There are 2 nested groupings, the coarsest first. Each group lies inside one group of the grouping before and may be the whole of it. The rows also spread widely along 5 directions, which tell nothing about the answers.
(in the rows, 128 means zero)
Known rows, each followed by its group in each grouping:
[172 167 107 114 139 157  65 144 147  93 100 138 121 165 120 102 113 108
 126 130 136 118 146] : z_387 z_101
[181 159  91 119 135 184  78 129 157  98 124 151 143 137 165 107 122 115
 158 147 132 114 142] : z_240 z_908
[179 144  95 121 147 164  96 151 158 146 115 163 153 130 162 108 120 123
 165 144 109 103 148] : z_387 z_551
[183 148  67 100 133 144  66 136 148 100  98 158 137 154 142 121 125 103
 155 132 124 117 155] : z_240 z_587
[160 152 121 131 143 176  89 155 171 132 116 155 166 108 182 109 110 142
 167 148 132  77 152] : z_387 z_551
[170 169  88 111 146 209  89 138 167  82 151 145  98 155 148  93 146 117
 169 135 114 151 135] : z_240 z_908
[160 184 129 132 129 189  67 125 171  62 116 126 142 126 155 107  95 136
 128 152 166  91 133] : z_240 z_908
[166 137  88 100 151 206 101 126 161  96 121 153 154 129 173  93 122 128
 176 131 118 104 156] : z_240 z_587
[176 156  81  97 134 150  57 122 145  65  85 137 133 162 119 107 111 112
 136 115 138 115 150] : z_240 z_587
[133 184 151 123 131 170  55 149 180  58 101 107 138 131 129  98  83 148
 124 133 160  86 134] : z_387 z_551
[176 168  84 111 136 171  69 138 153  86 125 153 117 152 146 107 134 112
 160 134 125 138 145] : z_240 z_908
[190 158  94 117 145 193  96 132 159 100 138 157 131 148 151 114 141 117
 150 154 105 123 134] : z_240 z_587
[165 159  96 110 137 152  74 151 155 109 109 145 131 150 132 104 118 117
 153 130 119 121 146] : z_387 z_551
[170 137  77 112 137 155  79 158 167 135 122 187 166 127 189 142 135 124
 175 143 127  91 157] : z_240 z_587

New rows, each followed by its group in each grouping:
[216 134  70 106 144 175 102 102 130 102  91 146 155 146 148  95 114 103
 147 152 107 103 151] : z_240 z_587
[171 152  92 117 138 176  82 132 160  85 117 144 143 139 150 109 123 117
 152 147 125 108 144] : z_240 z_587
[218 148 102 124 145 208 128  72 133  74  88 118 173 127 156  75  86 120
 125 172 126  79 140] : z_240 z_587
[184 154  91 104 145 166  80 121 139  83  95 115 124 165 113  79 102 106
 143 120 113 125 143] : z_387 z_551
[185 140  77  91 152 189  94 110 145  72 110 133 129 157 138  87 122 106
 154 123 108 127 152] : z_240 z_587
[165 162  74  97 149 198  80 137 162  74 138 148  94 166 135  92 145 107
 176 114 112 162 140] : z_240 z_908
[176 137  98 120 145 169  94 151 158 145 111 160 165 121 174 106 116 125
 170 140 118  92 154] : z_387 z_551
[176 151  92 104 148 179  90 124 147  83  99 123 131 155 123  75 101 111
 149 117 118 118 143] : z_387 z_551
[184 152  51 100 136 149  63 155 148 114 129 174 100 170 140 125 163  88
 176 114 109 165 146] : z_240 z_908
[190 185 100 119 135 185  76 128 154  75 141 142 103 158 133 108 138 106
 144 146 119 149 126] : z_240 z_908
[148 156 106 113 143 173  73 158 172 107 125 147 132 143 149 101 120 131
 165 128 125 117 145] : z_387 z_551
[157 153 106 110 140 183  76 140 172  94 118 148 154 126 169 118 115 138
 160 137 138  88 149] : z_240 z_587
[206 165  88 129 126 161  80 122 142 102 105 153 145 142 152 118 118 105
 135 158 136 104 140] : z_240 z_908
[175 154 112 127 151 182 100 155 166 135 124 150 153 122 168 104 115 133
 154 158 112  96 141] : z_387 z_551
[215 146  64 102 137 175  92  96 121  85  87 141 143 150 139  84 112  98
 147 140 118 118 148] : z_240 z_908
[193 163  86 115 133 154  77 138 154 100 127 153 120 153 131 125 136 101
 139 155 111 122 139] : z_240 z_587
[207 167  91 113 128 160  82 103 138  73 100 129 132 162 120 105 112 103
 117 154 122 111 134] : z_240 z_587
[180 169  92  98 135 167  61 105 145  39  92 116 117 171 103  90 105 104
 121 122 132 121 143] : z_240 z_587
[181 157  88 108 146 197  95 119 156  83 129 144 127 152 150  99 132 119
 155 140 108 124 140] : z_240 z_587
[228 157  67 121 129 166  94 111 131 111 102 154 138 150 146 109 124  91
 139 154 115 128 141] : z_240 z_908
[199 152  85 113 150 212 108 113 149  92 133 144 126 143 157  85 132 107
 164 151 111 132 136] : z_240 z_908
[163 168  80 110 124 137  39 152 161  94  97 156 139 148 145 134 119 106
 153 115 157 115 150] : z_240 z_908
[213 136  74 101 153 207 125  80 127  81  97 134 150 142 147  70 103 107
 149 154 103 107 145] : z_240 z_587
[155 135 104 111 159 206 106 143 167 122 121 146 154 120 179  82 119 143
 184 127 119  94 151] : z_387 z_551
[198 155  80 118 134 174  84 110 142  90 100 146 145 143 146 100 114 105
 150 144 135 111 144] : z_240 z_908
[155 168 123 116 141 192  71 124 172  56 108 124 151 132 149  99  98 140
 130 136 154  84 134] : z_240 z_587
[199 151  92 112 153 192 117 118 140 114 118 135 129 148 137  74 116 107
 155 149  85 128 139] : z_387 z_551
[187 131  60  91 141 163  83 126 141 105  99 157 148 151 149 108 129 102
 167 122 121 111 154] : z_240 z_587
[198 158 113 125 148 191 105 119 140 107 116 137 130 148 137  88 116 111
 137 159 114 114 140] : z_387 z_101
[166 176 119 118 132 181  59 115 162  59  94 122 153 125 150  98  83 132
 128 139 169  82 138] : z_240 z_908
[199 141  74 107 136 125  70 139 127 133  80 164 145 154 138 113 120  93
 143 126 131 103 166] : z_387 z_101
[215 149  56  96 139 130  74 130 110 116  84 151 113 190 102 101 133  71
 133 125 101 147 155] : z_387 z_101
[181 149  96 109 149 173  93 128 151 106 103 136 145 144 136  86 106 119
 145 136 112 109 148] : z_387 z_551
[191 155  86 106 139 183  93 121 150  94 121 146 131 153 140 103 134 110
 145 150 109 121 139] : z_240 z_587
[187 133  67 105 144 198  97 126 143 112 123 164 146 137 173  96 133 111
 185 125 117 126 151] : z_240 z_908
[182 144  89 101 154 174  91 137 137 114 109 149 126 156 139  89 129 104
 159 128 116 123 156] : z_387 z_101
[177 161  92 113 141 178  72 124 156  81 109 141 135 143 150 100 116 116
 151 135 137 115 144] : z_240 z_908
[196 162  76  95 141 168  80 100 135  59  96 118 112 180 102  91 118  93
 133 126 115 135 139] : z_240 z_587
